There are 4 ways to turn a row about zero (a turn may also mirror it). The second row of each pair is the first, turned, with some noise. The first 28 pairs use one turn. New pairs use 2 turns, one after the other, and a turn may come again.
Some pairs, each with its turns in order after it:
[-21  -2 -35   1 -33  13]
[-42  -2  10  34 -11   1] => Q720

[ 41 -12  -3   5  47  44]
[-26 -42   0   8  -5 -58] => Q897

[-12   1  28  47  13  33]
[-38  24  44 -14  -8  12] => Q113

[ 18  -1  -7  13 -24  32]
[-32 -21   3  -7 -13 -23] => Q797

[ 6 -4 17 47 45 36]
[-57   0  49  -4 -13  -2] => Q113

[ 36 -31  20  35  21 -16]
[-43  32 -12 -14  34  18] => Q797

[ 47   2  18  30  31 -38]
[-70  -2 -12  21 -22   8] => Q897

[ 41  21   8  38 -11 -20]
[-43  11 -20  31  20  16] => Q897

[ -8   2  19  18 -25   9]
[-20   1  -8  26  -9 -18] => Q797

[-41 -47 -30   8  21  38]
[-22  -7  19  29  30  63] => Q720

[ 45 -20  28 -27 -39 -48]
[ 43 -16 -25 -54  33 -30] => Q113

[-15 -35   3 -38  -4 -34]
[ 22  18  18  -2 -54  18] => Q897

[ 33 -40  -8   4 -45  42]
[ 14 -49  -1  55 -32  11] => Q720

[ 48  40 -45   6  34  16]
[ -4 -46  33  58  16 -21] => Q113

[ -1 -13  -9  14  33 -27]
[-27   4 -13 -23 -32  -7] => Q897

[-35 -38  -5  42  48 -31]
[ -7  64   2   5 -14  51] => Q797

[ 23 -36  -9   9  42  32]
[-28  26  36 -47   3   7] => Q797

[ 46  23  -7 -41 -18 -48]
[ 11  -5 -33  57 -32  42] => Q897

[-43  41  34 -40  -3 -11]
[ 27 -37  21 -21   5  64] => Q897

[-32  18 -14  22 -21  35]
[ 0 37 25 25  0 37] => Q113

[-17 -14  13 -45  13  30]
[ -1 -40  -6   6  51   0] => Q720

[  5  -8 -35  43  26 -14]
[-11  18  20 -22 -31  43] => Q720

[-26 -24 -11 -14 -29 -47]
[ 28  16 -55  -1 -20   3] => Q797

[-41   0   2 -40  22 -17]
[-15   9  21 -13  52 -13] => Q720

[ 33 -41  41  35  -4   8]
[-56  33 -11  -1  29 -16] => Q797

[  0  27  24 -15 -17 -13]
[  5   7 -19  -5   6 -42] => Q720

[-30 -19 -17  19 -29  -1]
[10 47 -4  5 -4 -1] => Q113

[ -2  20 -13  18 -37 -28]
[46 21 14  2  0 -8] => Q113

New pairs, each followed by its turns in order:
[  8 -10 -20  17  -1  29]
[ 13  18  12  -1  21 -22] => Q720 Q897

[-31 -38  -8  39 -22  33]
[-14 -43 -11  10 -22  54] => Q897 Q897

[ -2 -12 -11 -40  24 -45]
[ 18  24 -26  22  16 -43] => Q113 Q113

[-47  -4 -23 -47  30   2]
[ 31   6   8  65 -24 -17] => Q897 Q897

[-6 25 34 -9 25 12]
[-47 -15  22  -7  -1  -1] => Q797 Q897

[-44  -4 -32  13 -21  32]
[ 8  7 58 23 -6 27] => Q113 Q113

[-25  20 -12  45  17  20]
[ 10  19  29 -35  -2  35] => Q113 Q113

[ 23  46  12 -34 -45  12]
[ 35  29 -30   8 -28 -51] => Q720 Q113

[ 6  3 32 15 18 36]
[ 7 25 13 39 18  7] => Q797 Q797

[39  6 28 18 34 -8]
[13 27 51  4  5 15] => Q797 Q797

[-22  15 -32   1  -6  36]
[ -5  22 -37   5 -14  34] => Q113 Q720

[ 47 -16 -17  10 -24 -47]
[ 46  -5 -41 -25 -19 -37] => Q797 Q897

[-36 -46  12 -35  -8   2]
[ 58 -39  12   7   7 -10] => Q797 Q113

[ 16 -48   2  -2  44   2]
[ 39  28 -22  12 -36  14] => Q113 Q797

[ 22  17 -35  12 -19  -6]
[  4  19  -5 -23 -34 -27] => Q797 Q797

[-36 -42  36   4 -41  35]
[-65  13  16   8  -8  56] => Q720 Q797

[  9  39 -40  40 -45 -45]
[  9 -33 -66 -35  38 -33] => Q897 Q897

[ 33 -12   4 -12 -29  24]
[ 37  22 -24  -8  -5  11] => Q797 Q797

[-35  -8  42 -32   9  40]
[ 53 -16   6 -26  22 -31] => Q113 Q897

[ -5  41 -12  33   4  41]
[-29 -22 -27  22 -37 -21] => Q897 Q113

[  4  18 -13 -46  -8 -23]
[  5 -22  -6  27 -39  17] => Q897 Q720

[  9  10 -32  22 -23   2]
[-18  20  -8  35  -5 -12] => Q720 Q720

[ -9 -47  47 -48  14  -6]
[-41 -50  11 -25  -7 -44] => Q720 Q113

[ 21 -25   6 -24   0 -28]
[ 26 -21  16 -33   5  22] => Q797 Q797

[-23 -24  21  43 -37   7]
[ 32 -41  21  28  29  -9] => Q113 Q797

[ 28  13 -48 -30   8   3]
[-40  28 -11  -9  -6  37] => Q113 Q797

[ 21  15  43 -33  -5  19]
[-10  24 -34  10 -47 -14] => Q720 Q897

[ 40   1 -26 -20  28  38]
[-12  59   9   5 -22  29] => Q113 Q797

[-20  38  -1  26 -25 -35]
[-24 -30 -20   1  40 -28] => Q113 Q797

[ 39  19 -39  39 -39   7]
[-12  63 -47  12  -8   3] => Q797 Q113

[ 11  30  36 -38 -28   7]
[-38   5  32  -1  14 -45] => Q897 Q897

[ 36  21 -29 -16  33 -41]
[ -2  24 -11 -27   5 -64] => Q113 Q113

[-30  47  24  -7  -8 -17]
[  3 -46 -23   8  27  33] => Q897 Q720

[-28  32  -2   8 -34 -20]
[ 14 -28 -33  -7 -33 -17] => Q113 Q720

[ 39 -46   5  16 -47 -16]
[-15 -42 -36   1 -52  32] => Q113 Q897

[-44  36 -37 -36   6  13]
[ 52 -26  -8  28 -39 -22] => Q797 Q720

[ 13  -5  34 -30   3   8]
[ 28 -11   4 -13 -24 -27] => Q113 Q897

[ 28  39  -4  -3 -32 -15]
[-26   7   6 -25  45   3] => Q113 Q797

[ 34  31 -32 -33   4 -14]
[-37  27  -4   6 -24 -38] => Q113 Q897

[  0 -42 -26  19 -28  34]
[-60  22   5  17 -24 -15] => Q720 Q797

[ -1  16  26 -31 -34  25]
[-22  33 -28 -20 -29  -4] => Q720 Q897

[25 35 16 21 39 15]
[-39 -51  19   0  -3 -13] => Q720 Q720

